There are 10 hidden switches. A switch that is on adds its own fixed numbers to the row, and there is some noise. The rows also spread widely along 16 directions, which tell nothing about the answers.
In the rows, zero is written as 100.
Known rows, each followed by its switches (1 for on, 0 for off):
78; 98; 101; 127; 108; 121; 99; 116; 106; 109; 109; 72; 91; 93; 115; 101; 94; 107; 121; 88; 111; 90; 120; 108; 123; 95; 80; 101; 127; 79; 110; 48; 74; 97; 116; 112; 116; 87 => 0 0 0 0 0 0 0 1 0 1
103; 107; 74; 103; 67; 126; 77; 113; 90; 133; 126; 85; 102; 91; 91; 117; 98; 122; 100; 90; 107; 112; 99; 102; 102; 110; 96; 113; 98; 98; 100; 106; 104; 72; 96; 109; 82; 103 => 0 1 0 0 1 0 0 1 1 1
81; 40; 91; 139; 135; 98; 120; 91; 88; 93; 115; 104; 125; 117; 68; 91; 142; 149; 118; 100; 111; 121; 101; 93; 123; 88; 54; 93; 155; 76; 147; 68; 106; 117; 65; 133; 113; 51 => 1 0 0 1 1 1 0 0 1 0
94; 102; 94; 133; 102; 118; 103; 92; 111; 100; 95; 91; 102; 88; 96; 110; 78; 82; 95; 97; 106; 100; 92; 138; 124; 83; 66; 105; 107; 112; 86; 90; 99; 97; 80; 100; 82; 130 => 0 1 0 0 0 1 0 0 0 1
111; 80; 119; 58; 99; 98; 104; 83; 95; 106; 129; 97; 145; 94; 95; 116; 109; 114; 63; 126; 86; 88; 101; 115; 133; 91; 78; 113; 118; 108; 115; 130; 105; 90; 106; 99; 90; 126 => 1 1 1 0 0 0 0 0 1 0
90; 91; 67; 92; 83; 135; 55; 113; 97; 114; 101; 83; 104; 99; 80; 92; 90; 86; 54; 72; 118; 118; 115; 116; 100; 100; 82; 102; 99; 99; 99; 106; 110; 73; 87; 123; 79; 136 => 0 1 0 0 0 1 1 0 1 1
67; 110; 75; 99; 66; 123; 104; 117; 82; 83; 93; 100; 108; 126; 121; 71; 95; 106; 97; 76; 109; 75; 122; 117; 128; 93; 62; 94; 153; 107; 115; 80; 80; 75; 127; 128; 79; 129 => 0 1 0 0 1 1 0 0 0 1
108; 104; 81; 139; 107; 111; 98; 101; 107; 145; 73; 116; 78; 137; 94; 75; 96; 108; 119; 81; 100; 104; 99; 89; 95; 91; 93; 96; 121; 110; 80; 113; 60; 80; 90; 104; 71; 121 => 0 0 0 1 0 0 0 0 0 0
90; 48; 97; 82; 139; 124; 60; 78; 80; 101; 96; 111; 124; 102; 116; 74; 94; 61; 97; 88; 114; 95; 86; 86; 66; 86; 80; 114; 100; 100; 108; 129; 85; 116; 80; 87; 91; 84 => 1 1 1 0 1 1 0 0 1 1
119; 101; 73; 87; 119; 99; 113; 113; 67; 125; 92; 86; 100; 97; 99; 131; 115; 115; 98; 99; 110; 103; 83; 70; 100; 99; 113; 116; 90; 81; 139; 126; 97; 115; 121; 71; 94; 96 => 0 1 0 1 0 1 0 1 0 0
100; 71; 138; 116; 118; 119; 71; 97; 103; 117; 119; 81; 95; 103; 117; 119; 98; 115; 136; 122; 95; 120; 105; 86; 79; 119; 104; 128; 92; 107; 99; 84; 112; 86; 86; 126; 111; 93 => 0 1 0 0 1 0 1 1 0 0
106; 69; 99; 120; 116; 101; 120; 74; 98; 88; 89; 94; 89; 122; 70; 102; 109; 94; 105; 132; 131; 107; 98; 100; 100; 94; 63; 71; 88; 113; 124; 75; 113; 109; 90; 113; 84; 125 => 1 1 0 0 0 0 0 0 0 1
68; 116; 88; 122; 74; 117; 92; 86; 108; 98; 92; 72; 83; 128; 64; 115; 105; 80; 84; 98; 93; 103; 81; 135; 126; 96; 99; 96; 99; 140; 106; 88; 120; 102; 85; 89; 100; 117 => 0 0 1 1 1 0 1 0 1 1
114; 102; 95; 120; 76; 130; 79; 87; 111; 138; 116; 81; 80; 107; 85; 106; 93; 96; 103; 113; 110; 94; 114; 126; 97; 76; 76; 94; 91; 133; 68; 86; 99; 73; 98; 102; 91; 132 => 1 1 0 1 1 1 0 0 1 1
59; 79; 104; 81; 104; 106; 92; 93; 88; 109; 120; 91; 113; 116; 97; 95; 121; 96; 101; 108; 94; 100; 96; 113; 104; 112; 84; 97; 125; 114; 119; 82; 103; 89; 103; 111; 97; 74 => 0 1 0 1 1 1 0 0 1 0
81; 51; 107; 102; 145; 117; 76; 104; 82; 123; 109; 108; 125; 93; 141; 91; 100; 96; 140; 99; 85; 93; 99; 103; 86; 106; 79; 109; 140; 102; 100; 112; 73; 88; 90; 121; 79; 76 => 0 0 0 1 0 0 1 0 1 0
86; 91; 85; 88; 109; 91; 106; 94; 85; 77; 125; 115; 132; 105; 108; 95; 133; 131; 102; 81; 109; 89; 99; 94; 116; 87; 89; 116; 138; 81; 113; 92; 78; 104; 96; 94; 124; 55 => 0 0 1 0 0 0 0 0 1 1
67; 76; 99; 134; 65; 156; 63; 90; 96; 80; 98; 78; 99; 134; 80; 51; 88; 82; 81; 48; 112; 106; 130; 99; 125; 84; 56; 138; 126; 100; 121; 90; 106; 120; 114; 129; 137; 139 => 0 1 1 1 0 0 0 0 0 1
115; 75; 82; 94; 64; 147; 74; 107; 77; 130; 121; 73; 126; 97; 114; 96; 75; 90; 101; 93; 87; 79; 109; 96; 124; 73; 74; 130; 127; 112; 126; 143; 82; 70; 110; 101; 98; 110 => 0 1 1 0 0 0 0 0 1 0
107; 80; 124; 88; 109; 116; 72; 98; 84; 134; 109; 78; 110; 128; 97; 109; 117; 109; 110; 104; 62; 119; 114; 78; 115; 100; 118; 150; 118; 104; 118; 125; 103; 92; 111; 100; 109; 111 => 0 0 0 0 1 0 0 0 0 1
86; 87; 99; 68; 118; 104; 68; 95; 75; 66; 101; 110; 129; 119; 123; 87; 118; 94; 85; 84; 102; 91; 109; 80; 90; 92; 107; 127; 110; 101; 106; 116; 94; 107; 101; 99; 105; 103 => 0 0 1 0 1 1 0 0 1 1
81; 91; 116; 114; 143; 107; 91; 95; 105; 109; 87; 115; 102; 99; 128; 89; 89; 93; 104; 84; 93; 95; 107; 116; 101; 102; 75; 106; 123; 85; 76; 97; 70; 110; 107; 119; 75; 137 => 0 1 1 1 0 0 0 0 0 1
79; 81; 107; 106; 86; 116; 81; 96; 100; 98; 122; 91; 111; 115; 102; 100; 103; 112; 120; 109; 98; 112; 100; 104; 108; 119; 93; 116; 119; 109; 110; 79; 112; 69; 81; 128; 102; 82 => 0 1 0 0 1 0 0 0 0 1
102; 124; 65; 143; 109; 112; 88; 107; 109; 71; 46; 99; 73; 116; 73; 116; 86; 89; 84; 79; 135; 114; 78; 110; 96; 95; 104; 99; 70; 110; 93; 99; 120; 107; 63; 98; 87; 142 => 1 1 0 1 0 1 1 0 0 1
77; 106; 71; 130; 95; 125; 108; 102; 100; 107; 61; 109; 91; 96; 101; 87; 67; 68; 100; 75; 134; 91; 72; 119; 103; 113; 51; 93; 101; 106; 111; 110; 90; 121; 96; 97; 55; 131 => 1 1 0 0 0 0 0 0 0 0
77; 70; 102; 94; 141; 108; 105; 85; 87; 88; 95; 97; 93; 97; 127; 100; 109; 75; 124; 121; 127; 76; 100; 110; 71; 93; 66; 76; 100; 114; 107; 66; 87; 113; 103; 106; 84; 96 => 0 1 0 0 1 0 1 0 1 0
116; 87; 63; 67; 98; 128; 63; 109; 73; 125; 125; 75; 105; 80; 107; 132; 106; 89; 89; 115; 95; 100; 114; 126; 92; 86; 99; 100; 94; 119; 91; 116; 106; 55; 90; 108; 70; 112 => 0 1 0 0 0 1 1 0 1 1
111; 78; 71; 100; 124; 128; 70; 100; 69; 94; 85; 90; 92; 125; 104; 97; 111; 83; 107; 93; 90; 98; 122; 90; 94; 57; 109; 116; 119; 106; 108; 106; 81; 85; 89; 107; 101; 106 => 0 1 0 0 0 0 0 1 0 1
89; 72; 116; 99; 132; 113; 85; 102; 96; 111; 84; 86; 109; 101; 100; 106; 88; 89; 85; 96; 104; 112; 92; 88; 98; 114; 92; 114; 97; 90; 124; 112; 104; 117; 105; 106; 89; 128 => 0 1 0 1 0 0 1 1 0 0
87; 61; 121; 111; 168; 101; 107; 71; 99; 80; 78; 97; 109; 105; 106; 99; 101; 72; 107; 114; 111; 89; 85; 95; 88; 71; 88; 103; 99; 96; 116; 80; 84; 132; 76; 86; 110; 83 => 0 1 0 0 1 0 0 1 0 0
99; 89; 96; 108; 122; 103; 100; 92; 94; 103; 94; 80; 77; 121; 81; 105; 126; 101; 102; 110; 124; 108; 109; 81; 89; 99; 100; 95; 86; 91; 121; 69; 102; 104; 104; 106; 118; 98 => 0 1 0 1 0 0 0 0 0 0
67; 88; 76; 119; 121; 113; 80; 126; 101; 104; 89; 93; 116; 99; 110; 94; 83; 98; 108; 81; 112; 96; 91; 107; 107; 100; 95; 86; 133; 80; 107; 74; 73; 79; 68; 116; 79; 66 => 0 0 0 0 1 1 0 1 1 1

New rows, each followed by its switches (1 for on, 0 for off):
131; 99; 86; 111; 104; 108; 90; 76; 84; 91; 102; 119; 74; 124; 90; 102; 129; 128; 114; 110; 133; 102; 115; 79; 56; 79; 95; 95; 70; 121; 74; 93; 104; 102; 100; 107; 92; 137 => 1 1 0 1 1 0 0 1 1 1
69; 100; 116; 87; 138; 94; 94; 107; 115; 109; 77; 95; 123; 105; 127; 88; 68; 59; 92; 97; 96; 71; 72; 110; 114; 104; 108; 93; 120; 95; 99; 101; 59; 95; 100; 72; 90; 88 => 0 0 1 1 0 1 0 0 0 1
91; 84; 101; 69; 63; 121; 77; 73; 91; 97; 147; 101; 125; 111; 105; 75; 109; 95; 89; 92; 106; 80; 107; 104; 102; 83; 79; 127; 114; 123; 96; 111; 89; 83; 110; 84; 132; 79 => 0 1 1 0 0 0 0 0 1 1
101; 119; 70; 99; 101; 117; 88; 121; 92; 124; 74; 70; 80; 124; 85; 116; 94; 88; 85; 100; 88; 95; 107; 107; 119; 82; 122; 90; 108; 105; 108; 97; 82; 68; 106; 99; 80; 129 => 0 1 0 1 0 0 0 1 0 1
83; 104; 98; 94; 104; 124; 69; 119; 103; 93; 93; 73; 112; 92; 113; 120; 79; 81; 90; 95; 94; 99; 105; 117; 120; 109; 109; 124; 107; 93; 104; 93; 105; 73; 91; 118; 93; 118 => 0 1 0 0 0 0 0 0 0 1
106; 87; 112; 88; 115; 103; 91; 89; 103; 98; 106; 95; 124; 105; 107; 105; 91; 101; 90; 112; 105; 86; 93; 92; 103; 81; 108; 113; 103; 96; 105; 96; 84; 86; 88; 87; 112; 93 => 0 1 0 0 1 0 0 1 0 1
77; 107; 102; 118; 93; 120; 82; 78; 110; 113; 118; 83; 78; 117; 64; 98; 133; 99; 100; 91; 102; 108; 115; 131; 113; 85; 84; 114; 108; 121; 81; 65; 107; 109; 99; 95; 133; 89 => 1 0 0 1 0 0 0 0 1 1
95; 110; 90; 110; 118; 105; 103; 102; 102; 125; 112; 105; 113; 75; 106; 118; 113; 122; 100; 78; 94; 103; 91; 117; 116; 97; 92; 132; 116; 83; 89; 109; 84; 108; 94; 88; 104; 85 => 0 0 0 1 0 0 0 0 0 0
74; 83; 89; 145; 95; 114; 101; 99; 100; 72; 90; 110; 104; 122; 112; 77; 85; 102; 130; 92; 120; 94; 97; 106; 105; 113; 61; 83; 124; 111; 105; 77; 91; 92; 84; 138; 76; 114 => 0 0 1 1 0 0 0 0 0 1
83; 103; 108; 100; 102; 104; 107; 107; 102; 112; 113; 89; 116; 92; 113; 108; 95; 109; 105; 101; 103; 81; 105; 114; 123; 106; 79; 101; 120; 96; 102; 85; 89; 99; 123; 101; 96; 111 => 0 0 0 1 0 0 0 0 1 1
90; 100; 99; 118; 66; 130; 70; 109; 110; 117; 118; 95; 87; 106; 100; 75; 84; 116; 101; 78; 132; 109; 120; 91; 85; 127; 79; 104; 94; 92; 83; 73; 96; 76; 116; 135; 101; 126 => 0 1 0 1 0 0 0 1 0 1
91; 62; 104; 76; 143; 109; 53; 100; 100; 111; 105; 117; 151; 89; 123; 92; 94; 98; 86; 88; 92; 100; 85; 102; 78; 100; 106; 119; 116; 93; 80; 134; 80; 78; 58; 111; 82; 84 => 0 0 0 1 1 0 1 0 1 0
77; 78; 106; 95; 101; 111; 84; 114; 112; 101; 91; 76; 122; 108; 94; 105; 65; 72; 82; 119; 110; 105; 78; 103; 110; 129; 101; 86; 99; 105; 130; 92; 106; 65; 77; 116; 75; 100 => 0 1 0 0 0 1 0 1 0 0
73; 103; 96; 119; 79; 116; 100; 93; 99; 70; 106; 103; 111; 116; 106; 92; 100; 105; 130; 90; 119; 79; 89; 107; 114; 94; 79; 115; 121; 123; 109; 78; 97; 102; 89; 93; 119; 70 => 1 0 0 0 1 0 0 0 1 1
91; 90; 104; 132; 73; 124; 93; 95; 116; 101; 102; 93; 128; 99; 96; 78; 68; 99; 103; 68; 136; 88; 76; 78; 111; 97; 73; 134; 101; 94; 120; 106; 92; 116; 88; 78; 133; 80 => 0 0 0 0 1 0 0 0 1 0
85; 113; 115; 141; 116; 108; 103; 102; 110; 129; 73; 103; 72; 135; 110; 87; 102; 113; 128; 78; 92; 105; 106; 80; 107; 103; 93; 118; 125; 93; 94; 88; 67; 114; 110; 102; 99; 117 => 0 0 1 0 1 0 0 0 0 0
79; 87; 114; 91; 71; 124; 82; 88; 84; 88; 94; 105; 108; 142; 109; 58; 93; 95; 87; 74; 117; 81; 110; 76; 94; 105; 71; 107; 108; 124; 114; 115; 91; 122; 145; 101; 95; 158 => 0 0 1 1 1 0 1 1 1 1
85; 89; 82; 110; 146; 99; 111; 113; 80; 106; 89; 123; 109; 86; 123; 98; 111; 118; 115; 78; 117; 95; 93; 105; 99; 95; 64; 91; 134; 81; 103; 100; 69; 125; 102; 100; 66; 95 => 1 0 0 0 0 1 1 1 1 1
104; 56; 96; 83; 143; 111; 81; 78; 79; 81; 117; 98; 101; 127; 116; 86; 139; 103; 107; 118; 94; 87; 146; 100; 85; 51; 92; 89; 131; 98; 94; 66; 73; 77; 88; 137; 108; 96 => 0 1 1 0 1 0 0 0 0 1
100; 91; 85; 128; 105; 102; 102; 98; 92; 79; 75; 120; 96; 126; 102; 93; 89; 102; 120; 100; 127; 99; 80; 77; 80; 106; 93; 94; 93; 117; 107; 106; 95; 95; 78; 107; 73; 112 => 0 1 0 0 0 0 0 1 1 0
102; 87; 102; 107; 130; 88; 120; 98; 93; 91; 102; 118; 127; 101; 129; 97; 107; 131; 119; 93; 113; 83; 92; 79; 110; 91; 85; 106; 131; 69; 113; 96; 67; 110; 99; 96; 103; 80 => 0 0 1 0 1 0 0 0 0 1
96; 81; 80; 89; 99; 115; 92; 96; 73; 104; 98; 84; 106; 114; 93; 112; 104; 81; 103; 112; 104; 96; 86; 97; 98; 95; 94; 106; 95; 128; 128; 118; 112; 95; 100; 90; 87; 102 => 0 1 0 1 0 1 0 0 1 0
102; 75; 86; 89; 133; 106; 97; 95; 88; 149; 120; 102; 101; 74; 115; 93; 110; 95; 99; 108; 123; 91; 119; 112; 75; 97; 56; 65; 101; 88; 81; 87; 73; 99; 122; 110; 55; 118 => 0 0 0 1 0 1 0 0 1 1
76; 64; 101; 110; 116; 98; 113; 89; 90; 94; 100; 114; 135; 116; 110; 87; 99; 108; 124; 98; 112; 90; 63; 94; 104; 104; 73; 102; 133; 115; 130; 110; 91; 110; 77; 86; 96; 60 => 0 0 0 1 1 1 1 0 1 0
83; 52; 119; 107; 105; 124; 86; 74; 97; 94; 127; 89; 123; 104; 110; 77; 98; 92; 112; 98; 118; 88; 104; 96; 98; 91; 55; 106; 116; 104; 116; 81; 92; 116; 98; 105; 124; 82 => 0 0 1 0 1 0 1 0 1 1
117; 74; 128; 141; 133; 102; 102; 83; 117; 94; 87; 111; 105; 123; 100; 82; 91; 118; 112; 97; 116; 99; 112; 78; 101; 74; 81; 117; 109; 88; 89; 85; 81; 110; 89; 107; 124; 127 => 0 1 0 1 0 0 0 0 0 1
97; 70; 104; 138; 109; 126; 84; 81; 90; 102; 85; 104; 101; 110; 100; 97; 87; 84; 128; 91; 117; 115; 75; 77; 78; 105; 76; 134; 85; 117; 113; 125; 113; 126; 78; 95; 90; 108 => 0 1 0 0 1 0 0 0 1 0
94; 102; 127; 95; 156; 97; 81; 101; 102; 85; 96; 126; 104; 79; 167; 101; 90; 97; 123; 99; 120; 80; 120; 104; 57; 103; 84; 106; 93; 93; 46; 79; 74; 103; 109; 121; 72; 138 => 0 1 0 0 1 1 0 0 1 1
98; 68; 75; 119; 80; 129; 95; 97; 68; 109; 127; 127; 123; 100; 152; 76; 88; 120; 163; 87; 107; 76; 84; 94; 85; 99; 64; 115; 139; 112; 100; 126; 67; 77; 93; 110; 80; 63 => 0 1 1 1 1 0 0 0 0 1
103; 85; 138; 129; 151; 71; 125; 75; 112; 93; 80; 137; 107; 137; 101; 85; 109; 122; 105; 96; 94; 110; 85; 81; 113; 90; 88; 119; 128; 90; 93; 106; 76; 124; 83; 89; 104; 113 => 0 1 1 0 0 1 0 0 0 1
106; 81; 93; 144; 102; 127; 77; 97; 111; 113; 100; 92; 94; 97; 103; 92; 78; 97; 119; 80; 123; 109; 93; 93; 93; 97; 82; 114; 93; 91; 91; 98; 86; 99; 70; 104; 110; 94 => 0 0 1 0 0 0 1 0 0 1
82; 77; 104; 127; 127; 123; 83; 102; 81; 81; 90; 86; 93; 108; 121; 107; 98; 83; 142; 103; 105; 96; 115; 99; 93; 104; 78; 105; 106; 113; 109; 80; 107; 115; 108; 126; 86; 123 => 0 0 0 1 0 0 0 0 1 1
142; 66; 83; 135; 123; 122; 86; 101; 76; 139; 102; 99; 84; 101; 112; 100; 95; 123; 136; 99; 127; 103; 117; 57; 60; 73; 81; 99; 89; 89; 96; 106; 78; 101; 105; 106; 84; 123 => 0 1 0 1 1 1 0 1 1 1
81; 103; 70; 53; 101; 140; 58; 114; 80; 130; 127; 87; 127; 49; 137; 105; 87; 68; 86; 76; 104; 69; 88; 127; 94; 104; 96; 115; 100; 88; 92; 128; 72; 92; 118; 75; 88; 71 => 1 0 1 1 0 0 0 1 0 1
87; 103; 106; 91; 104; 111; 93; 95; 110; 109; 85; 98; 118; 111; 112; 96; 76; 71; 93; 102; 89; 69; 81; 117; 123; 81; 93; 108; 122; 119; 100; 120; 68; 83; 91; 76; 93; 99 => 1 1 1 0 0 0 0 0 1 0
128; 75; 80; 68; 75; 134; 66; 93; 75; 91; 124; 73; 125; 105; 81; 103; 105; 100; 49; 100; 112; 100; 127; 90; 105; 61; 93; 121; 88; 102; 118; 116; 117; 83; 105; 105; 113; 139 => 0 1 0 0 1 1 0 1 0 1
68; 110; 114; 110; 105; 94; 95; 99; 116; 60; 112; 113; 123; 95; 117; 97; 100; 118; 98; 74; 128; 95; 82; 99; 106; 114; 92; 133; 108; 86; 95; 80; 97; 110; 81; 96; 135; 64 => 0 1 1 0 0 1 0 0 1 0
88; 92; 88; 89; 77; 118; 89; 99; 93; 71; 123; 105; 145; 74; 123; 101; 72; 96; 90; 81; 127; 81; 67; 102; 109; 108; 82; 125; 101; 92; 115; 120; 96; 95; 86; 85; 109; 72 => 0 1 1 0 0 0 0 1 0 1
111; 102; 85; 104; 51; 118; 95; 97; 100; 117; 140; 101; 119; 106; 99; 92; 91; 131; 89; 93; 101; 91; 100; 114; 126; 87; 82; 109; 124; 113; 88; 114; 86; 58; 98; 99; 102; 104 => 0 1 1 1 0 1 0 1 0 1
98; 130; 83; 128; 102; 131; 74; 141; 110; 134; 92; 54; 86; 70; 112; 153; 71; 99; 117; 103; 97; 93; 90; 127; 116; 103; 120; 105; 94; 95; 89; 83; 96; 66; 83; 105; 84; 98 => 1 0 0 1 1 1 0 1 0 0
100; 111; 92; 104; 101; 104; 84; 110; 117; 111; 104; 85; 103; 108; 102; 111; 96; 111; 99; 93; 106; 89; 94; 94; 110; 87; 124; 113; 108; 89; 96; 88; 74; 64; 75; 90; 126; 61 => 0 1 1 0 0 0 0 0 1 0
113; 98; 68; 104; 83; 134; 89; 93; 104; 118; 140; 101; 115; 52; 114; 101; 96; 112; 92; 77; 133; 81; 98; 124; 101; 73; 61; 115; 102; 83; 79; 102; 75; 89; 85; 92; 116; 70 => 1 1 1 0 0 0 0 0 0 0
78; 80; 114; 110; 107; 125; 72; 117; 94; 78; 94; 99; 125; 109; 133; 93; 77; 105; 117; 81; 90; 96; 96; 95; 110; 107; 99; 140; 134; 104; 113; 108; 91; 83; 85; 121; 109; 93 => 0 1 0 0 0 0 1 1 0 0
119; 88; 98; 92; 106; 117; 83; 90; 108; 147; 106; 76; 118; 102; 77; 118; 93; 98; 76; 114; 79; 94; 99; 119; 127; 63; 102; 109; 116; 108; 95; 120; 86; 73; 84; 84; 95; 115 => 1 1 0 1 1 0 0 0 1 1
112; 87; 89; 126; 112; 106; 97; 95; 99; 75; 81; 94; 106; 115; 87; 118; 94; 117; 101; 105; 121; 97; 86; 91; 106; 84; 94; 96; 99; 102; 116; 101; 111; 103; 70; 106; 99; 119 => 1 1 1 1 1 0 1 0 1 1
124; 75; 106; 74; 98; 125; 69; 92; 97; 55; 99; 86; 142; 102; 132; 96; 60; 70; 68; 113; 119; 61; 107; 102; 98; 62; 90; 106; 89; 119; 98; 119; 97; 73; 88; 102; 104; 148 => 0 1 1 0 1 1 1 0 0 1
108; 105; 93; 71; 116; 99; 73; 124; 102; 96; 74; 78; 127; 112; 87; 113; 92; 100; 40; 96; 104; 104; 105; 79; 111; 95; 134; 106; 94; 77; 118; 112; 100; 77; 89; 103; 90; 134 => 0 0 0 0 1 1 0 1 0 0
75; 128; 110; 99; 105; 106; 80; 108; 113; 76; 96; 111; 99; 101; 135; 89; 91; 97; 96; 77; 119; 75; 107; 102; 90; 107; 100; 106; 100; 100; 69; 82; 72; 98; 110; 105; 102; 115 => 0 0 1 0 0 0 0 1 1 0
104; 75; 78; 114; 63; 105; 113; 103; 79; 93; 147; 123; 115; 127; 123; 73; 126; 177; 150; 95; 129; 89; 117; 64; 96; 103; 71; 94; 148; 85; 117; 74; 75; 62; 104; 134; 115; 53 => 0 1 1 0 1 0 0 0 1 1
89; 94; 94; 130; 77; 101; 142; 98; 100; 112; 109; 65; 93; 108; 82; 119; 99; 105; 135; 126; 128; 85; 77; 92; 128; 110; 69; 84; 103; 115; 152; 64; 105; 108; 112; 80; 113; 68 => 0 0 0 0 0 0 0 0 1 0
80; 106; 117; 119; 66; 107; 104; 87; 120; 98; 128; 85; 93; 122; 88; 91; 100; 107; 103; 111; 112; 94; 104; 117; 123; 103; 78; 89; 111; 120; 93; 56; 95; 79; 100; 104; 117; 96 => 0 0 1 0 0 1 0 1 0 1
77; 130; 77; 111; 70; 113; 80; 130; 91; 132; 124; 80; 75; 89; 109; 130; 117; 122; 130; 89; 115; 120; 88; 94; 89; 158; 109; 113; 84; 98; 102; 87; 112; 81; 106; 109; 86; 66 => 0 0 1 0 0 1 0 0 1 0
118; 85; 84; 103; 78; 134; 81; 91; 87; 130; 112; 61; 78; 127; 95; 113; 98; 82; 123; 139; 92; 77; 116; 106; 95; 57; 101; 87; 100; 147; 102; 87; 87; 51; 94; 96; 96; 103 => 0 1 0 0 1 0 0 1 1 0
69; 50; 116; 92; 119; 124; 61; 111; 86; 53; 110; 84; 137; 104; 143; 92; 78; 72; 143; 115; 113; 83; 106; 91; 88; 119; 92; 105; 114; 112; 122; 75; 105; 75; 83; 138; 101; 72 => 0 0 0 0 0 0 0 0 1 1
97; 82; 142; 96; 123; 106; 95; 90; 93; 107; 105; 100; 115; 100; 141; 104; 87; 94; 123; 113; 102; 85; 88; 90; 90; 122; 81; 113; 95; 114; 98; 113; 97; 118; 124; 94; 84; 133 => 0 0 1 1 1 1 1 0 0 1
117; 121; 68; 86; 117; 112; 79; 133; 104; 92; 81; 90; 123; 69; 118; 124; 70; 98; 59; 79; 119; 82; 106; 106; 110; 78; 116; 106; 96; 64; 90; 108; 76; 72; 88; 102; 82; 129 => 0 1 0 0 0 0 0 1 0 1
